Each cloud of rows lies close to a flat space through zero, with a little noise off it, and is much wider in some directions of that space than in others. After each cloud: how many dimensions does that space have?
In the rows, 128 means zero.

[[103  99 117 111 129  88 105 118 117 130 150 147 115 150 155 121 139 169
  116 105]
 [164 141 113 116 138 168 107 133 137 114 101 109 135 107 142 104 129 107
  143 119]
 [126 123 142 115 127 144 122 118 128 127 161 138 125 150 114 128 157 116
  150 102]
 [137 118 149  95 101 169 121  92 119 160 141 111 116 153 107 122 175  69
  149 111]
 [111 143 117 121 146 116 117 108 118 109 130 127 108 141 104 112 134 147
  139 109]
 [110 127 149 114 114 149 129 114 126 149 127 128 145 164 105 131 152 141
  140 155]
 [111 113 130 148 125  87 139 134 118 107 140 157 128 111 153 155 111 125
   90 110]
 [139 146 162 143 132 138 102 184 192 157 102 143 157 168 161 153 120 145
  147  97]
 [136 113 121 137  99 115 212 110  85 122 164 133 103 102 102 169 126  59
  102 158]
 [105 116 107 147 146  97 109 120 114 107 182 126 120  80  99  92 131 139
  127 135]
 [130 112 139 119  98 148 123 129 128 157  97 129 146 137 162 134 146 105
  106 146]
 [135 137 127 119 136 120 127 120 133 124 112 126 114 137 129 141 107 134
  130 103]
 [138 106 109 116 123 104 129 149 128 146 130 130 121 144 175 122 131 156
  125 131]
 [125 153  97 157 146 137 134 130 122  97 158 119 118  73  70  93 146  89
  146 149]
 [150 150 133 114 122 171  81 140 174 162  83 105 143 139 127 115 134 113
  153 119]
 [146 133 105 124 143 133  92 151 145 133 106 113 133 117 159  91 126 152
  141 124]
 [111 151 141 144 126 118 159 122 112 105  77 144 125 135 135 160 110 115
   93 120]
 [118 123 193 143 111 118 173 143 117 187 106 123 119 185 165 160 117 131
  115 127]
 [143 149 101 133 150 122 139 129 122 106 103 104 123  96 117 114  79 164
  126 161]
 [115 147 110 133 158 115 123 123 128  91 150 133 125 125  88 117 117 171
  148 133]
 [ 89 116 131 146 126  84 145  99 107 109 174 150 116 110  84 154 118 126
  104 126]
 [120 166  97 139 157 129 113 114 142  77 127 124 132  94  55 120 106 141
  143 138]
 [143 108 122 105 131 132 137 112 103 121 149 120 125 125 134 119 121 148
  132 143]
 [136 153  99 130 146 145 135 107 111  91 118 105 122  87  85 104 110 128
  133 158]]
	11

[[112 114 145 127 176 111 136 153 148 137 132  92 125 109 126 112  79 126
  169 124]
 [152 125 107 128 147 112 157 136 100 130 136 125 183  88 135 151 121 150
  162 159]
 [117 106 130 117 161 121 145 138 126 135 130 120 155 112 133 136  93 128
  173 148]
 [ 50 110 142 141 165  63 185 131 151 133 147 157 168 179  93 125  80  85
  117 150]
 [194 158 101 123 132 140 133 140  87 122 121 114 164  52 146 156 143 171
  160 128]
 [152 124 123 116 126 156 115 129 113 128 120 122 134 102 147 135 133 146
  154 135]
 [135 138 124 135 125 101 135 137 129 121 134 109 137 108 130 141 125 137
  119 116]
 [169 190 122 113 125 184 113 134  99 114  96 156 119  95 127 129 141 132
  130  84]
 [ 65  93 141 127  93  83 138 114 152 110 131 151 143 167 129 160 116  93
   82 124]
 [111 117 138 132 122 123 119 125 141 126 125 127 115 140 135 130 128 118
  111 118]
 [ 79  83 145 126 113 101 117 121 160 128 142 115 112 162 131 131 109 110
  115 130]
 [122 141 120 161 104  76 144 124 129 113 130 141 145 135 140 158 155 117
   66 115]
 [138 102 134 147 192 117 138 155 141 155 142  76 126 101 142 102 105 143
  180 151]
 [148 133 117 144 136 137 135 122 112 140 136 134 134 134 129 117 155 138
  128 153]
 [110 123 133 132 136 124 135 127 136 134 130 139 124 151 118 115 123 115
  123 137]
 [155  85 127 176 166 113 128 151 125 140 117  87 143  81 209 149 137 136
  146 136]
 [102 119 137 151 157  88 152 143 142 127 125 126 148 128 141 135 103 105
  122 121]
 [137 129 123  82 119 146 122 118 130 136 155 108 120 130  77 102 112 162
  171 154]
 [171 151 109 132 127 128 131 132 106 128 134 115 142  91 129 130 151 158
  136 135]
 [154 116 118  97 108 146 110 125 113 122 130 110 134  92 138 146 127 156
  161 134]
 [143 174 117 115 146 140 146 125 114 133 140 141 134 135  71  92 123 141
  147 142]
 [162 109 101 140 145  96 155 142  95 125 134 104 198  57 173 177 130 159
  165 159]
 [ 85  97 138 151 131  76 147 130 152 128 137 126 143 151 142 143 111 102
  103 133]
 [126 123 128 107 116 136 118 123 130 126 132 119 123 128 115 126 123 139
  145 132]]
	7

[[154 141 111 142 137 110 150 133 120  99 103 134 141  92 150 108 155  91
  162 156]
 [127 153  78 119 140  89 147 116 118 104  94 132 143  91 148  97 119  76
  188 215]
 [161 125 136 146 134 124 150 140 127  97 108 122 143  99 154 122 167 112
  141 120]
 [120 128 154 131 128 117 148 139 132 125 118 143 159 108 117 108 141 115
  134 151]
 [139 152  89 143 130 114 130 114 127 101 108 129 124 105 153 118 139 111
  153 165]
 [126 141 121 133 133 106 140 131 124 126 116 152 143 113 122 102 133 100
  152 169]
 [128 153  64 120 137  95 135 107 117 110 105 124 124 105 149 108 110  86
  179 204]
 [171 123 125 136 140 127 146 143 112 115 122 122 122 114 148 126 150 102
  148 105]
 [ 81 112 163 104 119 144 112 127 144 164 148 125 135 156  92 141  95 167
   91 113]
 [156 114 147 132 133 132 144 140 127 113 121 118 137 112 143 131 154 124
  129 104]
 [157 127 128 138 138 115 156 138 124 104 109 132 146  93 146 110 159  97
  155 143]
 [109 123 132 115 129 125 123 128 126 149 138 134 124 141 110 126 106 130
  124 134]
 [ 65 118 151  98 117 136 115 116 147 160 138 123 145 151  96 136  85 162
  100 152]
 [151 120 154 137 135 124 145 149 117 128 128 145 140 121 123 113 155 107
  134 111]
 [159 137 119 146 134 121 136 140 116 119 128 145 122 125 135 117 152 106
  144 121]
 [ 76 129 126  96 119 124 120 108 143 138 123 109 145 130 119 136  86 151
  122 171]
 [ 87 123 125  99 122 134 109 111 136 153 140 110 121 152 109 144  83 155
  111 138]
 [166 148  93 146 141 102 154 129 116  87  97 135 139  82 163 104 159  78
  179 169]
 [145 154  47 117 140  96 141 102 111  94  97 105 118  92 171 116 112  79
  192 200]
 [166 140  70 132 137 123 122 115 109 113 126 108  90 127 161 137 124 107
  156 124]
 [ 83 120 145 102 120 126 132 116 149 125 114 105 161 113 125 134 106 151
  117 161]
 [148 127 111 124 134 115 144 128 121 105 110 115 136 102 150 121 137 103
  155 149]
 [130 132 111 115 137 102 151 128 119 113 106 123 148  97 139 108 125  91
  169 177]
 [107 158  96 122 136  83 148 121 122 119 101 157 156  95 126  82 119  75
  182 226]]
	5

[[122 130 127 103 123 154 142 115 121 142 122 124 155 131 110 104 138 134
  131 141]
 [138 121 107 143 121 115 109 123 114 133 131 116 135 124 131 155 149 128
  125 131]
 [ 87 140 110 128 103 128 115 120 120 131 154 129 123 137 112 158 164 117
  104 160]
 [155 112 127 109 147 127 140 105 138 126 119 117 120 153 114 125 131 135
  135 114]
 [146 123 127 115 130 130 135 117 126 136 109 123 151 135 128 119 130 133
  145 124]
 [ 89 131 115 128 108 160 113 149 105 115 114 112 175  89 113 114 154 135
  113 160]
 [150 129 129 144 126 125 117 130 123 141 129 133 146 123 123 151 129 135
  131 136]
 [159 115 116 150 102 116 122 114  99 134 112 100 149 119 131 173 165 115
  123 150]
 [123 132 124 119 154 126 137 124 144 118 121 148 110 150 135 113 102 150
  139 100]
 [117 115 100 141 126 128 112 119 118 138 145 125 119 138 104 146 144 144
  121 121]
 [114 116 112 129 121 125 122 126 120 116 125 114 126 129 120 136 147 124
  120 128]
 [139 130 119 102 125 114 136 114 126 144 122 117 140 131 155 106 135 105
  149 116]
 [137 120 140 136 128 133 139 134 128 115 115 139 130 131 115 146 122 130
  123 132]
 [151 108 104 152 162 113 116 132 126 124 149 132  85 120 137 148 114 142
  118  92]
 [151 122 143 118 149 119 121 136 146 120 100 113 146 126 146  90 108 133
  160 102]
 [148 121 127 105 144 138 111 114 138 133 118  88 152 129 117  94 144 141
  140 130]
 [146 128 135 106 118  98 133 103 140 145 131 109 117 156 148 118 139  95
  149 118]
 [155 137 134 117 158 101 107 121 160 127 142 124 113 145 146 131 119 124
  140 114]
 [136 110 116 108 119 122 137  95 126 136 139 108 116 156 104 144 162 110
  120 134]
 [ 72 113 113 119 125 143 137 137 125 112 149 138  98 128 102 111 131 122
  106 115]
 [174 125 135 121 131 106 135 110 130 152 123 115 127 137 153 122 124 112
  151 113]
 [103 134 135 134 109 142 123 159 114 112 114 123 159  86 136 117 134 114
  120 149]
 [ 67 166 153  91  95 169 143 146 122 116  98 106 177  91 150  49 138 113
  128 174]
 [173 123 139 116 152 123 133 109 144 146 123 123 127 148 131 111 111 141
  151 108]]
	11

[[ 85  84  84 153 129 126 128  70 139 126 130 125 146 124 106 104 135 176
  106 110]
 [115  89 142 139 128 124 138 134 156 117 112 145 151 116 105 136 134 117
  110 141]
 [109 157 120 135  99 127 122 128 127 163  99 128 147 158 130 130 131 119
  157 117]
 [ 97 100  84 149 141 133 137  96 124 112 136 111 123 104 138 111 127 179
  125  96]
 [171 102 178 102 136 118 139 175 140 109 125 141 149 100 104 142 142  88
  110 182]
 [ 91 200  54 142 130 173 122  94  76 204 116 101 164 175 124  90 188 156
  178  80]
 [169 188 141 104 126 146 138 126  83 117 105  66 110 150 149 150 150 104
  159 105]
 [117  94 131 109 112  95 117 101 137 111 156 112  89 104 137 123  80 178
  111 139]
 [ 69 145  36 197 156 172 134  90 113 150 123 146 146 137 137  90 176 176
  142  65]
 [149 122 140 119 141 116 130 180 115 116 154 128 124  98 162 125  95 122
  144 132]
 [110 105  86 167 146 138 129 111 141 123 131 162 153 133 115 105 150 134
  111 111]
 [191 102 161  94  98  86 121 145 147 108 125 131 107 128 121 150  92  88
  113 168]
 [143 105  72 175 143 119 132 156 137 101 139 165 110 102 174 117 101 128
  141  93]
 [112  70 152 113 152 139 154 120 140 106 131 104 133  73 101 136 134 155
  100 142]
 [113  72 108 151 152 124 137 133 141 107 147 144 145  96 127 112 112 143
  112 116]
 [156 108 152 100 135 128 130 111 132 111 136 112 108 118 103 140 127 121
   98 146]
 [ 98 206 101 129 126 175 128  86  87 177 102  86 134 171 122 121 182 148
  161  96]
 [182 173 151 143 121 125 128 201 129 124  99 172 145 153 149 148 151  44
  150 149]
 [183 133 148 116 136 123 130 191 125 122 131 148 133 119 139 136 124  73
  140 148]
 [154 122 110 145 151 126 133 118 114  81 143 119 111 123 151 123 129 128
  119 105]
 [ 81 129 151 134 106 127 120 100 154 139 110 138 131 145 108 138 129 145
  113 139]
 [166 158 138 119 133 134 141 156 105 114 109 108 124 124 142 141 157 105
  148 135]
 [ 88 103  60 158 144 148 139 108 130 155 133 144 135 107 119 103 138 171
  131  96]
 [ 88 146  80 213 156 154 130 136 145 121 115 197 158 148 143 109 166 118
  128  90]]
	10
